Each cloud of rows lies close to a flat space through zero, with a little noise off it, and is much wider in some directions of that space than in others. After each cloud: how many dimensions does that space have?

[-2 -13 -35 -18 -11 -3 7 17 26 -19 -12 -3 41 11 1]
[-7 -27 -20 -5 -2 -34 17 -4 16 -21 -29 -29 47 42 4]
[-17 19 -44 14 10 6 -11 0 9 -5 3 23 25 -4 -20]
[5 -14 51 28 20 -15 11 -25 -1 -7 7 -25 -26 14 18]
[13 12 27 8 15 29 -11 20 15 9 43 29 -41 -16 -3]
[-8 -8 28 5 9 5 11 4 16 -17 -5 -15 -3 5 -2]
[-2 18 28 -30 0 46 -11 13 20 18 4 23 2 -11 25]
[-4 -27 -22 16 13 -39 11 2 1 -14 -20 -15 26 45 -21]
[6 1 -19 15 10 38 -4 -9 1 -12 -4 11 14 -25 5]
[-18 -2 24 -7 -1 7 12 10 28 -27 -7 -19 6 0 1]
[-36 13 -74 -49 -58 -30 7 -8 16 -25 -43 -31 84 -11 14]
[-5 9 12 -16 -5 -4 -7 -2 6 11 2 4 2 7 13]
[-5 3 -50 12 45 -3 -23 17 14 29 -3 60 50 68 -31]
[-16 20 7 16 -8 -11 1 -39 -22 -3 -3 -22 -9 -27 10]
[42 -59 -46 47 14 7 19 -1 -16 -38 -7 -11 7 -6 -13]
[-13 28 28 -5 8 10 -13 3 15 16 24 20 -19 -2 2]
[-14 -34 -21 37 -8 6 31 -49 -84 -38 -103 -72 17 -28 -29]
 : 8

[-34 27 -9 -15 -16 -23 36 -54 -14 -35 35 21 28 -56 -12]
[-39 29 -26 -59 -25 -46 60 -47 -5 -68 42 3 44 18 21]
[-28 31 -40 -35 -14 -1 12 -8 28 -59 6 -6 44 -43 -28]
[10 -13 17 -9 29 -8 -9 -22 -2 -20 1 10 -22 8 -16]
[-48 1 30 -7 -11 43 -5 -19 13 -24 11 -19 -2 -31 14]
[8 -56 -9 -37 64 15 25 28 -19 -15 14 14 2 -21 15]
[6 -14 -10 -20 -24 -4 -39 1 14 -21 23 -39 7 -73 10]
[-19 -5 19 2 15 21 1 -28 -1 -37 26 -9 30 -37 -6]
[-16 10 -12 -22 4 -18 18 4 -10 -21 5 1 36 8 11]
[5 -13 9 36 25 47 50 -7 -9 6 30 56 20 -21 3]
[-37 15 1 37 3 66 56 -9 11 14 -3 13 -3 -21 -36]
[-6 6 -39 -28 6 9 51 19 14 -20 4 27 14 13 1]
[-11 -26 30 -3 28 46 20 5 5 14 -11 56 -56 44 29]
[18 19 16 3 -14 -16 18 23 -2 2 -13 1 2 50 13]
[-5 16 -2 16 -35 -27 -6 -7 -8 42 -12 -13 -15 57 19]
[-5 15 -6 -25 -29 -50 8 -15 -13 -15 20 -11 28 37 38]
[-28 32 -5 -14 -47 -60 -29 -56 -8 -22 21 -28 37 22 21]
 : 11

[-1 6 3 -14 1 -2 -14 -20 32 0 -18 16 -2 -24 7]
[36 7 -13 12 3 -13 36 8 -8 9 34 14 -12 13 -36]
[-3 23 28 -12 18 -38 3 -2 -7 -6 14 -18 -27 2 19]
[-1 36 10 24 30 -6 17 9 11 9 18 20 -6 18 -16]
[24 -78 -31 -38 1 17 -9 -16 -12 -35 -9 -13 23 14 -20]
[-22 -34 -23 2 16 23 0 5 6 -19 -32 -5 -9 22 -12]
[30 55 26 41 8 -48 25 29 -12 35 48 -6 -55 -4 21]
[50 -34 -60 49 -32 46 7 21 22 38 -9 38 -4 -19 -20]
[3 -47 -31 4 -33 21 3 17 -32 -1 -10 -25 0 6 -1]
[15 -49 -37 -2 -23 26 1 2 3 -2 -22 2 1 -6 -14]
[-15 -93 -54 -32 -56 38 -7 -5 -24 -26 -54 -35 4 -7 -8]
[34 2 -24 19 -40 0 6 0 29 34 -13 25 -30 -47 6]
[-12 1 -6 28 33 30 -6 12 17 0 -9 20 14 27 -11]
[11 53 19 1 20 -20 14 -17 39 11 14 42 -5 -12 -19]
[1 10 -31 10 -11 53 1 -22 59 14 -26 73 49 -17 -52]
[-11 25 13 16 13 -2 6 11 -8 6 14 1 4 16 -3]
[-11 6 22 -4 20 -24 -11 2 -1 -8 -6 -22 -29 0 33]
 : 7

[-5 -10 25 -18 2 4 25 2 19 6 -17 0 -6 26 -22]
[25 -13 0 38 33 9 -14 24 -12 14 38 10 3 7 -35]
[80 32 11 6 96 -21 27 -21 -65 29 -62 -50 14 -10 75]
[-64 -16 9 -67 -69 -7 -22 -9 57 -38 5 49 -17 -34 22]
[17 13 -32 40 -28 -4 -12 10 -53 45 18 16 24 36 -19]
[24 10 0 -11 -15 19 22 -11 68 -46 30 -35 -57 1 48]
[10 -1 -4 -6 18 -1 -28 1 9 -14 -8 -2 11 -8 29]
[55 -3 -8 39 27 15 -20 36 -57 -7 27 39 17 34 2]
[77 13 -5 6 20 -29 -31 21 -117 103 -43 64 76 86 22]
[-14 9 -14 -43 -22 -25 -47 -22 34 11 -5 7 2 -36 64]
[-16 10 -26 -35 -37 -8 -56 -15 41 -48 12 12 -8 -48 87]
[-51 35 -37 -68 -71 -53 -49 -62 23 34 -40 -7 10 -72 105]
[-39 -13 37 14 14 22 90 -5 22 -22 -10 -48 -36 -1 -91]
[52 12 -14 52 36 -6 6 13 -79 31 21 5 9 4 -1]
[2 18 -10 18 13 0 32 -14 -35 -9 -22 -36 -1 -17 5]
[-48 -23 14 -52 -68 14 -8 3 93 -51 29 35 -38 -1 2]
[-23 13 -22 -18 -13 -4 -24 -27 52 -41 3 -37 -19 -58 56]
 : 8

[45 -19 -8 27 -27 5 2 58 31 -45 -44 -52 24 31 -6]
[-11 16 8 -44 7 -20 -3 -42 1 0 33 35 -23 -13 8]
[40 -27 -3 59 -22 12 20 83 13 -20 -50 -37 22 7 10]
[2 -8 -19 22 23 23 -2 0 1 11 6 2 2 1 3]
[2 -2 -11 24 19 40 9 -5 0 22 14 -13 15 8 -29]
[2 -16 -22 35 29 30 -3 11 8 15 -9 -16 3 5 8]
[16 -8 1 12 -39 -30 -10 52 -4 -38 -49 -17 11 10 18]
[33 -26 -16 24 8 32 28 -6 23 -9 7 -12 16 4 -20]
[-12 6 12 -47 -7 -31 -8 -42 6 -12 11 12 -17 -2 9]
[-1 -9 -5 9 -2 -12 -2 11 -11 -3 -10 20 -7 -14 25]
[20 12 3 -13 0 18 4 -5 25 -10 20 -17 5 16 -31]
[-41 23 -11 16 26 7 -23 3 -49 45 16 43 -8 -19 13]
[0 -24 10 -29 10 -6 35 -67 17 5 29 23 -16 -25 4]
[-48 41 8 -47 42 0 -24 -62 -13 45 59 43 -36 -17 3]
[28 -35 24 -43 -32 -49 30 -27 43 -49 -18 -4 -17 -12 30]
[-26 6 -9 3 21 12 -27 -12 0 19 -9 -30 2 20 -6]
[6 0 11 -37 -7 -28 9 -30 11 -17 18 30 -22 -16 16]
 : 7

[60 33 15 20 15 19 -95 22 31 -20 -29 -17 25 10 24]
[53 -7 11 -12 11 36 56 25 -41 32 -5 53 -41 -25 -12]
[37 10 -14 74 -66 22 48 53 25 18 -110 80 -63 39 31]
[23 -17 3 -38 31 92 -41 21 11 -10 59 -8 -10 -74 -54]
[-2 5 23 -57 54 15 -38 -80 0 93 -39 36 -39 -57 55]
[53 29 -17 -40 39 71 -31 -3 -1 42 -33 57 -4 -81 28]
[18 9 21 -23 -32 45 -88 27 46 -49 52 8 -20 -27 -22]
[59 -16 26 94 -41 11 2 103 -16 -88 -104 114 49 -17 37]
[21 21 -87 -45 -27 38 -83 44 53 -1 71 -58 50 -17 -37]
[-54 14 -67 -52 -24 -1 -107 -60 97 84 6 -55 -16 -7 20]
[-45 11 29 51 15 -17 110 -11 -56 -95 -7 -4 8 71 26]
[-3 13 35 -7 -18 -96 -23 -12 1 -11 83 -82 -1 36 -61]
[-4 -52 65 33 -5 26 -81 12 26 -37 -30 26 -11 -51 9]
[28 -8 3 34 -32 40 28 58 27 -6 -37 76 -21 24 -47]
[-24 -2 -29 29 -7 1 -13 -3 42 26 -46 0 5 -16 -20]
[-25 28 -17 6 -28 19 -86 -18 87 11 -4 -24 -34 -72 -34]
[-1 16 -14 6 -6 -21 -27 15 31 -10 22 -23 34 11 -53]
 : 11

[-3 -31 1 9 -2 3 -17 -20 -1 -11 -9 11 -5 26 1]
[4 -30 10 20 1 -16 -16 -12 -27 -6 -7 28 -17 34 -1]
[-14 8 25 26 9 -25 9 10 -39 11 26 26 -61 -2 -1]
[-2 -7 -2 4 -3 6 -3 -12 6 -5 1 -1 -5 0 -1]
[42 -10 0 27 -3 -34 2 -5 -35 9 8 33 -4 17 -18]
[-25 -4 -10 -32 15 10 -21 5 34 -8 -21 -33 28 -12 27]
[-2 74 29 17 -3 -13 57 52 -50 33 51 18 -64 -40 -21]
[-14 -9 9 0 15 -18 -12 8 -12 1 -5 6 -12 7 15]
[0 6 4 6 3 -7 5 4 -7 4 8 5 -13 -6 -2]
[6 8 4 4 4 -12 4 12 -14 6 3 8 -3 1 -2]
[0 -39 -7 1 -9 15 -18 -26 13 -16 -20 4 14 32 0]
[2 47 16 8 -13 10 44 30 -26 17 30 9 -31 -22 -21]
[23 -9 -16 -8 -6 0 -4 -9 15 -5 -14 -6 37 6 -6]
[9 44 15 10 -8 -3 38 30 -30 18 28 11 -26 -20 -20]
[-18 20 9 -18 8 6 7 29 -4 6 -4 -8 2 -8 9]
[-18 -57 3 16 6 -5 -38 -39 2 -20 -17 14 -19 37 14]
[13 34 0 0 2 -12 22 21 -11 14 18 -2 -2 -24 -9]
 : 5
